All rows are made from the same 11 directions, up to rounding. Whole rows:
(in the rows, 128 means zero)
[[122 151 134 137 173 113 151 113 133  80  61  97 107  98 137 173 111 140
  115 117 124 144]
 [ 82 161 157  36 116 115 163  67 152 156 111 174  80 122  96 121 115 140
  151 168 161 125]
 [ 85 128 133  82  97 152 155 150 167 125  40 161  63 139 112 147 144 110
  181 148 143 127]
 [ 94 119 173 116 145 103 121 169 124 121  68  69  82 142 125  95 113 117
  123 124 149 137]
 [135 114 149  47 210  78 168  60 115 115 144 122  86 135  99 153  95 141
  152 113 113 167]
 [133 132 112 110 127 140  89 116 146 134 110 139 116 148 158 120 119 138
  151 121 118 123]
 [134 143 140 106 150 106 156  94 124 145 160 176 151 118  92 141 131 156
  110 122 161 132]
 [187 119 134  65 117 161 136  97 115  72 104 100 115 123  98 141 124  84
  173 165  87 120]
 [186 124 144 126 127 106 107 116 112 145 207  93 120 135 147 128 101 137
  116 137  76 142]
 [165 145 117 176  98 161  83 164 131 126 145  81 143 133 190  96 132 153
  108 124  81  86]
 [155 146 161 154  87 140 110 222 140 159 135  82  99 146 165  90 142 157
   95 137 109  91]
 [ 71 130 125  73 155 122 142  64 132 109  75 151 119 122 101 122 115 113
  160 131 165 137]
 [147 140 135 167 117 139 166 170 117 145 202  90 133 121 153 104 150 172
   88 122  83  87]
 [119 130 108 156 128 121 119  83 130 118 138 140 141 111 142 158 110 128
  136 121 112 150]]

Rows cut short, each followed by the rest of it:
[148 122 159 112 140 121 116 180 134 139 106 110  99 158 131 108 133 152] | [128 109 132 119]
[159 137 105 151 135 151  93  86  95  72 121  86 198  96 132 113 117  93] | [106 141 123 112]
[127 129 127 128 128 138 126 111 125 108 111 126 141 123 122 124 128 128] | [139 122 128 120]
[132 163 138 157 124 126  95 131 133 133 111 129 160 116 145 111 124 158] | [ 89 121 157 109]
[167 130  93 138 105 138  89 193 151 161 132 132  97 145 175 160 131  95] | [111 162 111 146]
[124 140 153 133 112 112 111 141 144 143 106 129 103 131 135 135 115 141] | [126 129 136 140]
[161  95 230  99  45 105 129  68 115 132 176 139 107 140  48 120  98 141] | [213 128  92 151]
[149  94 203 159  94  97 114 172 115 153 150 140 139 153  74 110 132 151] | [140  91 152 145]
[116 138 126 156 111 146  95  90 115 100 119 100 170 113 142  89 116 130] | [129 122 122 102]
[103 145 165  82  98 113 141  94 142 138 100 148  91 118  96 135 110 119] | [148 163 151 142]
[127 116 138 110 136 139 149 143 125 102  90 117 116 132 106 128 140 117] | [147 124 130 122]
[134 140 111 204 141 123 137 136 137 121 137 139 150 110 157 171 133 175] | [106  86 110 133]
[178 126 150  90  61 131 154 134 120 177 235 144 113 130  98 127 136 106] | [126 193  98 125]
[163 113 170 135  89  97 113 124 129 160 171 161 121 137  95 155 113 133] | [144 129 126 166]
[164 154 140 131  97 142 122 168 155 149 123 144 107 134 146 143 140 161] | [119 136 117 110]
[137 104 152 136 108  92 131 121 131 161 161 190 128 136  82 171 122 124] | [146 120 151 179]
[ 95 151 106  86 147 157 136 117 137 101  60 118 121 120 137 106 137 114] | [128 147 151  96]
[ 65 124 137 150 117 100  91 101 143 160 140 110  93 144 176  96  90 153] | [147 108 110 144]
[198 121 143  77 170 130 143  88 111 120 192 130 143 150 113 113 130 184] | [147  94  85 102]
[177 133 146  85 131 111 102 102 120 142 154 145 137 134 105 131 111 120] | [122 148 141 142]
[138 118  75 156 183 162 160 164 105  68  99  82 161 110 142 137 160 100] | [100 116 115 105]
[174 131 167 109  55  99 112 105 121 172 205 146 115 116  94 153 100  87] | [123 197 120 170]
[170 101 170 103 174  94 141 175  88 109 132  56 113 136  93 118 120  91] | [ 98 136 134 151]
[102 106 134  96 139 130 154 167 115 123 105 100 104 139 105 103 142  84] | [129 147 147 127]
[117 115 126 149 136 130 171 166 128 113 104 131 120 119 109 159 150 118] | [127 119 135 137]
[129 106 121 135 114 158 173 160 135 113 119 144 116 136 111 147 163 132] | [163 112 105 114]
[138 116 144 130  58 140 141 119 120 145 169 172 154 119  74 132 143  98] | [147 160 140 130]
[164 119 144 128 133 141 142 209 136 135 117 120 107 155 128 125 159 154] | [124 107 119 107]
[154  99 150 183  64 140 200 252 131 154 161 147 107 128  84 176 185 108] | [118 143 120 137]
[122  88 144  82 119 146  69  81 124 114 109 126 130 178 121  60 112 136] | [216  89 111 111]
[135 149 167  95  87 164 154 120 161 134 116 158  99 148 124 102 149 216] | [182 101  96  68]
[162 156 123 156 173 102 152 115 129 146 185 152 154 114 143 161 129 199] | [ 79  94 122 127]
[115 127 121 151 139 138 110 109 133 138 161 125 143 150 169  84 128 198] | [145  72  95  93]
[158  95  80 158 145 158 126  94 100  81 172  98 171 123 146 132 131 110] | [153 106  63 121]
[157 109 141  43 139 152 162 193 149 132  86 141  60 173 104 131 161 125] | [170 133 122 112]
[ 99 141 187  84 160  86 217 136 137 153 142 127  61 130  98 134 130 190] | [122 114 130 129]
[116 142 102 157 144 115  57 115 136 124  98  87 120 126 197 126  88 115] | [109 130 118 149]
[121  98 135 152 148 119 166 129 106 104 141 116 141 122 100 140 136 126] | [138 100 118 140]
[158 159 167  88 138 111 168 129 125 116  95 145 124  98  70 166 132 120] | [ 95 163 174 138]
[117 118 102 155 131 120  67 144 141 142 104 131 124 146 168 133 112 111] | [129 117 136 154]
[161 119 131 141 106 156 101 139 126 116 135 109 139 145 144 103 134 146] | [151 110  91 100]
[151 123 133 162 114 132 108 150 133 133 137 130 137 138 141 132 132 151] | [132 104 112 125]
[151 123 152 108  94 119 137 115 117 147 173 146 134 124  88 131 126 109] | [130 158 134 139]
[ 98 147 101  99 127 129 182  99 119 158 200 138 131 104 125 118 137 110] | [ 95 178 129 115]
[159 107 142 125  66 171  91  89 135  88 106 120 125 142 128 119 118 129] | [217 117  65 111]
[164 111  66 178 178 153 144 176 117 105 153 112 160 131 166 153 160 134] | [102  92  92 115]
[129 123  84  92 134 120 107  95 144 160 166 154  98 143 162 152 107 103] | [145 154 104 159]
[132 115 155 144 104 120  94 137 139 139 114 141 121 149 125 123 119 146] | [156 103 130 138]
[141 141 124 160  83 157  82 111 128  83  72 103 152 103 138 134 115  93] | [139 150 121 123]
[ 87 135  34 169 174 131 138 143 148 134 115 152 127 112 188 186 137 103] | [ 95 130 133 155]
[139 135 148 124 123 144 115 194 138 119  63 106 112 142 130 110 145 129] | [119 127 149 106]
[177  67 147 104 133 103  27 144 135 127  89 114  81 192 138 139  85  91] | [201 100 105 193]
[ 78  91 101  63 209 102 177 130  82 142 164 124 149 137  76  85 145  59] | [ 93 147 195 141]
[129 125 104 140 119 155 159 142 119 119 140 148 162 115 108 133 161 111] | [118 137 139 109]
[199 126 177 119 116 113 188 115 119  94 122 171 136  96  36 219 138 126] | [141 135 135 162]
[105 144 125 161 152 116 154  90 126 120 147 133 148 107 139 137 123 177] | [115  95 119 121]
[ 98 145 102 171  96 148 153 152 137 133 117 157 151  99 126 150 155 110] | [100 150 155 120]
[151 135 122 162 108 136 107 136 126 141 163 132 157 127 144 121 132 143] | [111 123 118 116]
[133 123 146  93 138 145 146  96 110  94 117 115 146 127  95  95 135 136] | [151 119 126  98]
[178  89  96 180 158 134 175 156 100 119 205 160 190 126  97 170 170 135] | [114  86 112 134]
[118 131  93  66 137 154 103 105 160 125  62 187 113 150 130 140 134 113] | [173 134 154 127]
[193 119 111  73 160 120 125 152 126 145 143 168 126 145 102 167 139  95] | [114 151 152 154]
[158 114  79 196 140 152 145 199 123 109 132 119 154 117 149 173 163 107] | [ 97 117 111 130]
[ 97 100 177 154 144 124 161 170 113  93  82  78 115 138 103  95 142 154] | [147  75 127 112]
[128 126 137  81  76 137  63 104 130 138 102 134 125 138 114  97 106  63] | [154 183 155 138]
[177 110 137 151 105 129 117 115 109 113 163 131 161 120 103 148 125 112] | [137 128 109 142]
[181 157 142 118 106 141  82 130 145 104  70 113 113 121 146 151 110 125] | [130 150 117 127]
[121 128  84 128 150 150 133 137 127 112 111 127 143 123 143 132 144 105] | [118 133 132 118]
[130 162  86 136 147 124 191  85 151 116 136 169 110  81 142 230 127 139] | [115 148 102 154]
[177 161  97 103 174 113  77 113 149 130 108 121 102 130 188 170  94 134] | [101 142 112 152]
